The same things were measured in two ways. Each way mixes the same 9 hidden numbers, adds some noise and spreads widely along 5 directions of its own, which tell nothing about the thing.
Some things both ways: the first way, then the second way.
[ -2   6   5  16  -1 -36  17   4  -8  19   0  -5  29   6  -3 -26   2  12
  29  15 -18  18  50 -46  -2 -53]
[  7 -24  14   3 -35  18   0 -49   7   1  10  15   1  -9  -7  -2   1 -17
   6   6  26 -36 -24  -7 -30]

[ -6  -8  13 -19  15 -10  14   4  20  14 -41   8   0  25  27  18   4 -20
 -14  -8 -14  10 -10   7  16  30]
[ 15  -8 -12  -9  36  -9 -26  -3   3  33 -20  21  -7 -19  -7  -2   4  -7
  14   1 -26  16  19   3  -4]

[  6  24  -4  -8 -32 -17   9   5 -22   9 -16 -14  30   9  18   5 -11  10
  46  24  28 -14  23 -71  51  18]
[ -8 -26  -3   9 -17   6 -55  21   0 -21 -14 -26  19 -23 -10  -2 -21  18
 -14  31 -21  10   5 -13 -31]

[-27  -3  36  -2  10 -20  -7 -47   6   0 -38  19  -8  34  -2 -25 -13  20
  -9  10   3  15  24 -18   7 -34]
[ 36   7   2 -22  -9  17 -43 -31  13 -13 -48 -11  10 -20 -12   7 -10   1
  15  23 -31 -11  21  -7 -31]

[-35 -15  42   0   5 -28  16 -10 -13  37 -48  -1 -20  44   1 -13  15  18
   2  46 -17  21  15 -23  13 -35]
[ -2 -19   2   5 -23   5 -42  11  27 -38  15  -4  14 -21  -6   1  -7  24
  -3  18  11 -11 -28 -30 -22]

[ -5   5 -12 -11   2  16   8  -6  30  -8  14  10  27 -35  13 -10 -11  21
  -3 -27  15 -15  11 -17   3   7]
[  6  15  -3   8  17   7  11 -16  31  61  -5  35  -3  -3   8 -33 -11  -5
  15  -5  -5 -12  18   2   1]

[ 13   8 -25  -5   3  40   4 -19  23 -23  26  31  32 -40 -18 -20 -14  14
 -10 -58   8  -4  14 -12 -34 -14]
[ 18  15  13 -21   7 -21  -7 -22  31  26 -47  -1  -6 -35 -22 -19 -14  13
   3  -9  -9 -21  23   4 -10]

[  6 -10 -24  11   6 -12  18  44  -3  13   7  -6  36 -43   3   1  28  11
  38  20 -24  20  21 -37  13 -26]
[  1  -9   9   8  -1 -14  23  10  -5  -4  33  21   1  24   0   7   4  -2
 -16 -26  35  -4 -21  14  -3]

[ 18   6  25   5  13 -11  -7 -20  18  -8 -11  17  20  -5  12 -35 -10   4
   4  13  -5  -2  19  -5  10 -20]
[ 14  -4   0 -19 -10   6 -30 -17   5 -16 -36  -3 -13 -39 -22  -2  17   8
   2   9 -12  18 -11 -21 -39]

[ -2  -3   1  -4 -12 -20  11  25 -20  19 -14   0  26  11 -13  -5  11  32
  38  17  12  22  36 -71  21 -13]
[ 16   0  27 -16  -6  -7  45  -3   1  29   1 -42  -2  27  -9   0 -10  -5
  -4 -11   0 -32  12  30  22]

[ -4   1 -24 -16  -9  14  31  17  -8  -8   7   5  25   6   6   4   0  -4
   0 -45  -7  18   7 -30 -29  13]
[  2 -24  -8  18   5 -13 -43  10  11   0   5  26  16 -16  -9  -9  -7  -2
  -4   7  12  -3   0 -12 -16]

[  3   5  11  -7   4  16   3  -5  18  10 -15 -20  23  -8  37  11  -4   3
  11  15   8  -1   4  -6  34  11]
[  1   4   7 -12  26   7   1  -1  12  38  -4  13 -12  -3  11   8   0  -5
  20  -7 -16   7   7  -2   5]

[ -8  -6  19 -16   0 -27  21   3  -5 -20  -6  19  16  29   5 -38 -12  13
  -9 -35   7  23  27 -43 -28  10]
[-34 -11 -19  21 -16 -39  -2  28  -2 -38  -2 -23  10 -19 -19 -28  -5  10
 -28  20  12   9   2 -12  26]

[ -7  13  23  -4   4 -17  15 -21  16  13  -3 -30  15 -10  24 -29  -4 -18
  21  24  -9 -10  31   8  34  -6]
[ -6 -27  -3 -11   8   3  36  -4 -35  16  17 -15 -15  23 -12  15 -16  -2
 -15   1 -17  10   6  35  -7]

[  7 -16  30  -8  17  13   3 -19  13 -32   8  24  14 -19 -39 -59 -18  33
 -18 -57  19  10  27 -37 -21  -4]
[-13   6  24 -20  10 -33   7   4  38  41 -28 -38 -30 -49 -29 -33  -9  22
  -5 -13  -8 -16  17  -4   2]

[ 13 -31  21  13  31  -2  -4  32  29  25 -15  36  11 -49   8 -15  31  56
  -6  39  -4   8   7 -10   0 -31]
[ 19   7  -1  -4  -9  13 -38  -2  10 -15 -21  23  32 -13  30   0  18   1
  26   1  16   1 -34 -13 -10]

[ 11 -11 -37 -17   5  49  -5  16  10 -20   3  26  26 -64  11  21  19  20
   8 -14  16  11  -8  -6  -2  13]
[ 22  33  13 -24  38 -27  14  17  38  35 -33  18   1  -4 -16  -3 -18  12
   1  -7 -20  16  36 -12  17]

[  0 -11 -17 -10  31  -2  -7   0  45  -3  -3  31  17 -66  13  -2  19   5
   0  -2  -7   2  12  28  11  -5]
[-22  38 -10   9  32 -52  48  10   5  13 -14   8 -13   5 -16 -12 -26   8
 -16  -3  -6   7  51   2  54]

[ 14   5 -24 -17 -17   2  19  29 -30  -9  -4  -9  27 -28  24   9  15  -5
  39   4  16  17  24 -42   5  23]
[-28 -15 -31  33   7 -19  24  28 -36 -15  41  -7  -1  36 -13  -2 -23  -1
 -33  13 -15  14  34  23  26]

[-20  21  -8  -3  -7  17   8 -38  26  19   9   8  16 -15  -6 -14 -10  17
   3  -5   5 -22  24  -3   1 -32]
[ 18   2  25 -15 -22  13  -8 -30  45  28 -21   3   7 -26  -8 -16 -25  11
  12   8   0 -36  -2 -12 -23]

[ 25 -11   4  10  25  -2  -8   8  16  20 -27  11  14 -50  25  10  22  13
  13  34  -4  11  24   3  13 -26]
[ -1  14   5 -24   7  -4  28 -35   0   5 -28   9 -19 -13   1  17  -1   0
  14  -4  -7   4   2  -4   2]

[ -4  -5  21   6  24   2   8  -7  45  20  11  -4  25 -29   3 -32   3  19
   0   4 -13   0  26   9   9 -30]
[-14  -7   5   2  14 -19 -16   6 -13  -4  -2 -16  13   3  21  19 -13  -4
   5  -3   8 -24  10  14  33]

[  1 -15   5  -3  10   6  20   9  -3 -22   5  16  16  -6  -5 -31  -1  11
 -12 -37 -10  24  13 -27 -38 -10]
[-12   1 -28  35  11 -12  -1   0   6   4  36  33 -11  -3  -9 -39   7   1
  -6 -13  17 -14   8  -1  -3]

[  7  16  -9 -13 -19  14  19  15  -1   6   8  -9  37   4  20   1  -3   8
  23  -5  14   2  18 -35   6  14]
[  3 -14  13  -2 -29  18   7  23 -19 -19  14 -28  11  24   6   8  20  -5
 -13  -3  16  17 -37  11  -8]

Other things, the second way, with their names:
K870: [-19   9   9  -8  11  -9  11  -2   0  12 -10  -7 -20 -18   5   2   4  -2
   5  -7   2   4   3  -4  12]
K971: [  6 -31 -11  15 -16  29  10 -16 -18  15  36  25  -1  18   1 -13   4 -11
  -6  -8  11   0 -25  22 -38]
K506: [  1  -9  -5  14 -22  -2  15  -2 -30 -22  15 -41   5  34 -14   1 -11 -16
 -15  11  -3 -25  25  21  22]
K532: [-25  -4   1   8  15 -12  10  24 -38 -10   9  -7 -11  10  11  18  17  -8
 -15 -14  15  25  -5  21  13]
K926: [-30 -20  27   0   4 -34  -7  29  20  -5  -1 -25  14 -10   1  15 -22   0
   0  21  12 -15  -4 -24  52]
K9: [-10  -7  11   6 -10  21  -1 -27  24  10  22  21 -13 -13  -1   3  -4  -5
   9   3  11 -25 -12 -20 -18]
K536: [ -9  34 -13  -2  16 -14   0  -8  -1 -10 -10 -11 -27 -17  -7  -6   0  19
  -2 -17 -12  -8  31   3   2]
K524: [-18  -5 -21  17  11   4  33 -14  13  25  35  46 -24  -3  -7 -22   0  -2
  -4  -4   2  11  -5 -14  -7]
K668: [ -4   5   4  -5   9 -33 -13   5  45   1 -11  15  -9 -45 -24 -19 -13  38
 -11 -10   8  -3  -9 -28 -18]
K844: [  1 -20   0   4 -29  39 -27  -5 -23 -38  10  -9  -9  -3 -10  14  22  -4
  -9  11  -7  25 -20  -6 -61]
K594: [  0  -4  -8   2   1   0 -38 -27 -32 -37 -37  15  16  -9  11  33 -11  -7
   3  16  -6   9  20   8 -16]
K662: [ 15 -21  -8  -6   0   7 -16 -17 -37 -31   5  -5  -1  21  -7  40  -9  -5
  -9   1 -10  -3  16  28 -23]
K966: [ 11  -2  30 -22  -7  -8  -2  19   3  10 -17 -32  24   9  16  11 -13  18
  -9 -14  11 -10 -17  31  -3]
K791: [-53  -1  -6  48   1 -17  29  22  14  20  60  13 -21  -5   2 -43   2   2
 -24 -20  38 -18  -4   0  18]
K523: [  5 -40  16  -4  10  13 -34  -7  28  48   4  16   0 -23  -7   6 -19 -11
  13  18 -11 -11  -2 -14 -26]
K814: [ -8  13  -8  -9  18 -17   7 -16 -14   5 -40 -12  -5  -6  -1  10  -4 -18
  14  18 -23   4  38  -2  39]
K576: [ 24  12  -5 -16  -4   3  57   5  -7  20  10 -34  -8  35  -6 -18  32 -18
   9 -10  -7  -5   0  15  37]
K85: [-13  20 -33  34  18 -27 -19   1 -26 -27   7  12  10   9  21  -6   0   1
  -3 -18  15 -18  31  23  31]
K162: [  8 -17   2   3 -21  31 -19   6 -17 -20  32 -18  -8   5   8  -3  39   0
  -1 -15  14  -4 -35  11 -37]
K742: [ -1   3   1   8 -32   4 -27 -29  22 -28 -13   0  15 -25 -13 -13 -30  15
  -8  20   9 -34  13 -17 -24]
K671: [ -5  25   0  23   4 -15 -26  32   1 -36   8 -24  23  23   5  15 -22  11
 -11   9  -6 -19  45   1  36]
K904: [ 30  36 -21   2  10  -5  19  15  11  10  10  -5   0  25  -9 -33  12  10
   2 -15 -16 -10  28   7  19]
K936: [  4  -9   7 -12 -33   1  12   3   6 -26 -12 -15  32   9   7   3 -11  14
  -7  13  16   3 -37  -3   7]
K404: [ -5   0 -13  14 -11  10   5   3  -6 -30  28  22  -3   5   5  -3  21   7
  -9 -13  24  15 -29  -8 -17]
K602: [ -6  27 -16  12  30  -8   8  -7  -7   7  15  17 -34  -2  -7  -7  12   5
  -8 -32  -6   4  32  14  -9]
K861: [ 28   0   8 -42   2   0  41 -21  -7  29 -39  12  19  16  13  16 -22  18
   1 -10  -9  14 -23  32 -10]
K206: [ 21  -3  14 -13   3  11   7   9   8  14  12  19 -10   6  -9   2  24   4
  -5 -19   6  25 -31  -4 -34]
K402: [  2   1  -2   7 -11  19   7 -35   8  14 -13  27   7  -3   9  -7 -11 -14
  16  19   1  -7   2 -14   1]
K281: [  5   2 -21  -3   8 -24   5  13   0 -14  -8   0 -10 -15 -24 -19   6  23
 -13  -2 -17  25   7  -5  -5]
K629: [ 15  28  27 -23  -8  -6   6 -11  26  21 -53 -41 -10 -21 -26 -11  -6   0
   5   7 -21 -12  31  -4   3]
K813: [ -3  19   1  -7  12 -37  12  -4  -3 -16 -39   4  10  -3  -4  16 -16   1
  -2   6   0  12  23  -1  33]
K849: [ 10  12 -14   2 -12 -16 -18  16  -4 -50 -18 -14  26   3  -1  -2  -3  14
 -13   9   6   2   6  -2  13]
K825: [ -3 -17 -16  27  -2 -10 -59  23   5 -43  19  17  31  -9  12  -1  -2   9
  -3   7  24 -11 -11 -16  -1]
K958: [-23  24 -13  30  -1  22   9  -1 -14 -11  41  15  -3  24  37  -8  13  -5
   6 -16  21 -16  -3   4  18]
K202: [-21  32  -8   8  20  -9  24  -6  27  21   7  26 -29 -20  -4 -16  -2  13
   2 -10  -4   3  16 -22   9]
K613: [  9  23 -16   2   1 -16  10 -19 -11 -13 -13 -16  -8   2  -7 -15  -7  12
  -7 -12 -10 -20  31  21   6]
K209: [  5   7  28  -5  -9  14   9   7  24  18   9  -7   2  10  16   5   5  -8
  12  -7  16 -22 -13  -5  11]
K575: [ 32   8  14 -22   0   1 -16  24  11  -9  -2   1  10   3   5  11  12  31
  -3 -22   7  10 -28   7 -28]
K700: [  4 -31  15 -27  -8 -12 -24  -1  29   2 -21  -6  -3 -42 -27   1 -19  28
  -4  11  -5   3 -25 -21 -35]
K810: [ 28  16 -18 -15   6   4  25 -10  -9  21 -20  -9 -10   8 -18 -26   1   9
  -8  -6 -33  13  20  26 -14]
K229: [-20 -18   8 -14  -5 -13 -28 -15 -10 -25 -40 -31   8 -28  -4  26 -33   4
   3  35 -17  -4  13  -7   9]
K67: [-31   4   9  13  -6  10  57 -38   2  34  21   4 -34  -4   5 -15  -3 -19
   3  -7  16 -25   2   0  14]
K252: [-31   7   2  26   6  -8  27 -13  19  36  27   0 -16  -1   3 -22 -28  -7
  -3  -3   8 -41  34   4  32]
K927: [ -5 -12  -6  -6 -12  -9  26  -1   0   2 -15  17  15  -6  -6 -15 -23  17
 -19   8   3  27 -17   1 -11]
K647: [-26 -15   0  11   0  -8  -3  34  20  -4  25  16   8 -11  -7  -4 -15  21
 -20   8  11  24 -20 -25 -11]
K310: [ 13   4  18  -2 -23  13  18  21 -28 -13  16 -36  -2  23  10  -1  54 -20
   1 -28  29  -1 -39  22   8]
K815: [-12  -5   2  -1  -1  -1   8   1  54  41   2   9  -5 -26 -22 -36 -47  27
  -7  20 -22  -3  13 -27 -14]
K239: [  2  -2  21   3   6 -21 -11   1  36  11  -1 -12 -14 -15 -30  -2  -3 -12
  12  10  -2 -33  28 -33  24]
K96: [-18   8  12  -4   2   5  25 -35  15  19  -5   0 -44 -29 -13  -5  23 -20
  19  -3   6  -9   0 -25   3]
K13: [  6  46  -3  20  -6  -1  -5  20 -10 -44   9 -14   5  22  14  -3  21   7
  -7 -22  22 -12  17   9  18]
K307: [ 18   2  31  -4 -34  26  36  -3  14   1  17 -15   9  33  -6   2   7 -14
  -4   6  17 -11 -18  -9  -2]
K461: [  1 -12   3  15 -15   9 -42   4  13  -9  -4  13  31  -3   9   0 -14 -12
   8  26  12 -16   7 -15   5]
K409: [ -3  18 -13  11  -9   4  -4  -8 -60 -65   7  -8 -20  14  -3  29  36  -1
 -22 -25  15  21   5  29 -26]
K985: [ 34  15  22 -17  -9  27  10 -15   3  19   8  -8  -6  14  20   0  37 -11
  23 -38  21 -27 -24  20 -13]
K905: [-50  -8   3  40  12 -21 -46  23  18 -19  11  21 -11 -42  -8  -4  11 -10
  -1   6  29   4   2 -44  12]
K658: [ -2  21   4  -6   1 -34  39  -4  20  16 -23   4  12   3  -9 -14 -40  19
 -15  -2   7 -15  23   7  33]
K168: [ 47  -1 -17 -28  -1   4  32 -17 -20  16 -23 -18   0  18 -15 -20  14   3
  -1  -6 -32  12   4  36 -19]
K429: [-26  -5 -25  12   6 -10 -38  14  -2 -14 -13 -15  -2 -35   0 -22 -15  23
  -9  21 -25  21  12  -9  -8]
K534: [-20 -11  -4   2 -12  -4  12 -20  -8 -18   7 -19  -5   1  -1  13 -26   2
  -4  15  -8 -23  14   0  16]
K4: [  4 -17  16 -13 -15   4  -4  20 -13 -12  -8 -34  -4  -5 -16   8  10   6
 -16   1  -5  22 -12  12 -27]
K469: [ 17  11  -7 -10 -17   2  59 -45 -11  -3  -9  15  -8  11  -3 -13  19 -15
   8  -7  14  -4 -18   0   5]
K731: [-15 -23  -4  -4   4 -13   5  -7  12  34 -22  14   9 -23 -12 -15 -42  12
 -13  23 -15  12   3   0 -10]
K98: [ 38  -5   3 -19 -15 -11   4 -16  14 -10 -30  -8  30  11 -19   1 -23   2
  -2  23 -11 -18  11  -3   6]
K793: [ 33  -2   9 -22 -43  33  18 -14  -1 -25   6 -20   7  15   1   1  15  20
  -8  -9  15  -5 -47   8 -43]
K969: [ -8   7 -21   8  24 -18  19   6  19   5  23  21 -28  -8 -24 -15   1  12
  -8  -7  -8   7  11 -18   4]
K772: [-15 -17   3 -11   2   7 -15 -26  14  29 -23   7   6 -29  14  -1 -37   8
  15  26 -24  -8   4  -9  -6]
K740: [-11   9  -5   1  29 -21 -18  38  -3   6 -10  -4  10   0   8   4  -8   7
   0   6 -19  21  21  -5  31]
K345: [-22  31 -26  31  39  -5  -7  17 -19   0  27  17 -13  19  24   1  -1   2
  -2 -18  -8   0  44  16  27]
K135: [ 15   4  11 -18  38  -9  11 -19   2  57 -20  -1  -9  10  17  16  -4 -25
  29  -4 -18 -22  32  20  38]
K317: [  2  -4  -8   6  -5  -4 -22  10  16  11  -5 -28   2 -11 -11 -25 -13   5
  -4  11 -16 -16  26   2   3]
K494: [-24   9   2   9 -11 -14  53   1  21  27  32 -32 -38  -8 -20 -50  22  -3
  -7 -18  15 -28  -2  -7  28]
K722: [ 20   9  -2  -1 -11  25  19  16  15  29  24 -15  -1  21  -1 -35  14   8
   0  -7 -13  -3  -7   3  -6]
K801: [ 37   5   9 -32  -4  25  51 -28  15  28 -10  27  -9  19 -14   8   1  -7
   6   1 -16  21 -10  -7 -23]
K743: [ 43 -22   6 -14 -10  31  -3 -19   1  14  10  11  13  28  -6  15   2 -17
  14  12 -10 -13  -6   3 -17]
K90: [ 11 -31 -19  -5  -6  11 -68 -10 -26 -52 -23   3  21 -16   1  29  -6   8
   4  26 -16  14  -8  -1 -41]
K198: [  0 -11  10  -2   9 -32 -49  22  22 -17 -11 -17  30 -15  13  13 -32  24
   3   9   7 -33   8  -6  28]
K192: [-20  26  22   7  -1 -14   6   6  50   5   2  -7 -14 -28  -5 -15  -7  15
   3  -5  15 -26   6 -36  20]
K337: [-36   4 -21  48 -25  -1   8  14 -17 -34  43  -5  11  25   1 -15 -14  -5
 -28  15  19  -9  17   1  19]
K737: [-20  -1  -6  15   7 -12 -39  -6  14 -30  -2  19  -6 -30 -11   8 -13  10
  -1   7   6  -9  14 -25 -10]
K489: [  3 -10  11  -5 -29   2 -37  17   0 -22 -23 -44  16 -20  -5  -4  -3  18
 -15  12  -2   4 -10   7 -25]
K866: [ 31  -1  -7   9 -25  29   6   4  -7 -12  31  23  30  35  20  -8  23   0
   1 -11  23   0 -38   7 -18]
K288: [  5   3  -7   3  16 -27   9   6  28  15 -14  25   0 -10 -31 -13 -19   3
  -4  14 -17  12  27 -19  11]
K583: [-18  19   1   6  33  -2  48  23  14  57  37  13 -38   6  16 -20  21   7
   2 -48  11  10 -15  11  13]
K653: [  3  -8 -11   4 -13  -2  46 -17  14  12  18  31 -12   1 -32 -19  -8   2
 -17   6   6  14  -8 -11 -16]
K503: [-33  -3 -43  40  -3  -2  16  10 -46 -34  29  -4  -2  27  -5  -9 -13  -8
 -30  19 -14  21  39  18  13]

Some of these things the first way, each followed by its name:
[ 12   3  23   3  10   7  -2 -16  21 -25  27   3  35 -37 -10 -66 -11  18
  15  -6   6  -2  33 -14   7 -19]
K4
[  1 -21   6  -7  11   7   6  -6 -13 -14 -22  34  -1  -9 -17 -14   3  29
 -14 -31   9  27  20 -38 -37 -17]
K613
[ 10  41 -22   1 -12  -3  13 -19  26  -3  22   4  52  15  51  -8 -27 -16
   6 -17  -7 -11  23  -2 -19 -15]
K469
[-24 -13   2 -18  16 -10  14  -6  21  38 -32  11  -9 -12  -9  13  17   9
  -2  -6  -2   8  23   1  12  -2]
K252
[ 27  -4   4   5  24  -6  -1  23  38   3  11  -8  46 -55  20 -15   9   6
  27  11  -6  -1  22  -8  38  -1]
K532
[ -9  13   5 -12  -4 -13  12 -20   6  33 -34 -13   6  18  25  20  -4  -9
  13   8   3   4  31 -10  21  -2]
K229
[-15  -8   2  -4   7  18   7   1  21  29 -23   9   0  -7   8  14  18  11
  -2  27 -17  -6 -18   9  22 -12]
K575
[-31 -21  17 -17   2  -9  23  11 -20   4 -31 -12 -10   9  16  -2  13  14
   0   8   2  25   9 -33   6   9]
K647
[-17   8  -1 -12   1  37  12 -21  30  12  12  -8  24  -6   9  -7  -7  14
  -5 -18   4   0  14   7  -3 -12]
K209
[-11  28  -7 -13 -13  34  24 -20  28   3  37 -31  48   7  27 -16 -19  -5
   8 -29   3  -1  25   5  -7  -4]
K926
[ 16  -6 -21 -14   9  42   1   2   9   0 -17  14  11 -48  25  31  12   5
  -4 -13  13   4  -3   6  -6  14]
K202
[-11  -6  16 -14   1  -1   7   6   6 -11 -17  -9  21  13  33   1 -10  18
   4  -3  20  10   3 -37  28  25]
K740
[-13 -10  43   7  14 -19   5 -17   6   6 -11 -12   3 -26  13 -44  -6  44
   2  22  19   0  42 -35  12 -30]
K772
[ 29 -34  25   7  16  23   5  46 -12 -24   5  -8  29 -57   7 -27  12  53
  12   2  21  23  11 -63   4   1]
K583
[ 15  -1 -13  -3   9  36   2   7  26  11   5   7  26 -55  22   9   8  26
   3  -4  14  -4  13  -3  -3  -6]
K958
[ -7   0   1 -23   5 -32  10  -3   1   3 -34   9   1  -2  25   3   7 -12
  11   4   8  10  24 -11  19  24]
K503
[ -1   2  20  -4  22  10   8 -34  39  -4  19  -2  20 -36   3 -47 -14   9
 -12 -34   3   1  45  18 -20 -23]
K67
[  5  -3 -15   1   5  -6   3   5  -8  16 -30   0  14 -13  10  26  13  -1
  24  15  -9  18  19 -25  20 -20]
K737
[-46   1  24 -16   8 -14  12 -40  14   6 -32  -1 -13  36  37  -9  -2 -12
 -16  16 -13  14   7  26   2 -12]
K801
[  7  -5 -14 -18 -11  19  21  13 -34  -9 -32   1   8  21  28  33   7 -15
   4 -18   0  32  -3 -29 -17  22]
K969
[ 20  -5   0 -10   7  35   2  -2  17  -5  15  34  16 -62 -29 -36   8  35
   0 -25  21  -8  24 -10 -21  -4]
K489
[ 12  -2 -17   3  -1  37  11   1  -3 -15  12  11  23 -39  -2 -10   1  14
   0 -24  -2   3   6 -23 -24 -18]
K668
[-12  38 -27 -15 -23  18  23 -14  33  40  10   0  27   2  44  18  -3 -10
   6   9   0 -32   6  23   1   5]
K936
[-26  11 -43 -20 -16   9  20  -6  -1   3  -2  11  16  -4  14  26  -5  10
   3 -37  13   2  13 -35 -14   6]
K658
[  6   3  33   0  21 -17   0 -28  24  -2 -15  -1  22  18  18 -27 -16  -4
  -3  -9  -6  18  36  -2   4 -18]
K96
[-26  -8  14  -4  15  -9  -9 -24  27   1 -25  22  10  20   0  -8  -7  27
  -7   2   0  14   8 -19  21 -23]
K13
[ -7  -5  16  -1  -8  -9   2   4 -15   4 -12   1   4 -40   3 -27  10  42
  26  43  26 -11  25 -49  29 -12]
K815
[ -7  -7   5   4  -5   4  17 -10 -48 -31  -6 -24  21  16   1 -18  -9   6
  18 -24  -1  54  40 -64 -25 -36]
K662
[ -1   0 -18 -14  -4  25  22   7  -8   3 -14   4  13   1  28  24   8  -8
  -4 -19  -6  17  -1  -6 -24   7]
K404
[-19 -10  15 -13   0  19  23 -26 -26  -5 -18  -8  -7  14   3 -12  -3  13
 -12 -33  12  39  39 -26 -47 -21]
K534
[  8   8  12 -11  -6   7  17   7  14  -8  10   1  45  39  11 -21 -19  10
   1 -32   5  17  15 -34 -10  11]
K310
[-27  -7  11 -12  21   6  10 -22  44   9   9  23   8 -15  -9 -35   7  15
 -18 -15 -13   6  20  29 -18 -24]
K461
[ 12  -3  23   0   3 -13  -4   7  10   6  -6  23  20 -26 -16 -40   7  38
  21  25  16  -8  26 -37  26 -10]
K317
[ -5   3  11  -5  -8   9  24  -9 -17   8 -12 -10   5  12   5 -11  -1  -1
   4  -6  -5   9  17 -24 -12 -10]
K700
[ 18 -20 -11 -13  21  24  13  18   9 -20   3  12  28 -28  -2  -2   7   3
  -4 -56  -1  36  17 -15 -29  10]
K905
[-17 -10  16  -2  17   6  -7 -23  24  10 -15  12   7 -12  -8 -15   1  30
  -2   5   4   9  20 -11  14 -29]
K192
[ -8   1 -17 -17  -1  40  24 -13  -6  22 -19  -4   0  -1   9  30  12 -12
  -7 -26  -7  22  14  11 -32  -6]
K9
[-16  13  -1  -4 -13  14   8 -19  -2 -22  32  -4  40  -5   2 -43 -12  31
  19  -8  15  18  40 -36 -15 -33]
K307
[-13  -9   2 -25   1   5  22  -9 -13   3 -16  23  -2  18 -22 -13  12   3
  -4 -34   1  38  34 -12 -42  -6]
K506
[ 12 -14  40  -3  13 -18  -4   2   6  -3 -24  14   3 -27   9 -34  -1  35
   1  17  25  -8  20 -37  24   9]
K429
[ -9  22  -8  -5   3 -24   0 -13  40   8   1   8  30 -12  33 -13   1 -19
  23  34 -18 -18   8  22  44  -6]
K288
[ 16  -4   9   1  -3   2  -9  18   4  -3 -12  33  24 -15  11 -15  12  39
  17  41  12   1  -2 -35  20  -6]
K904
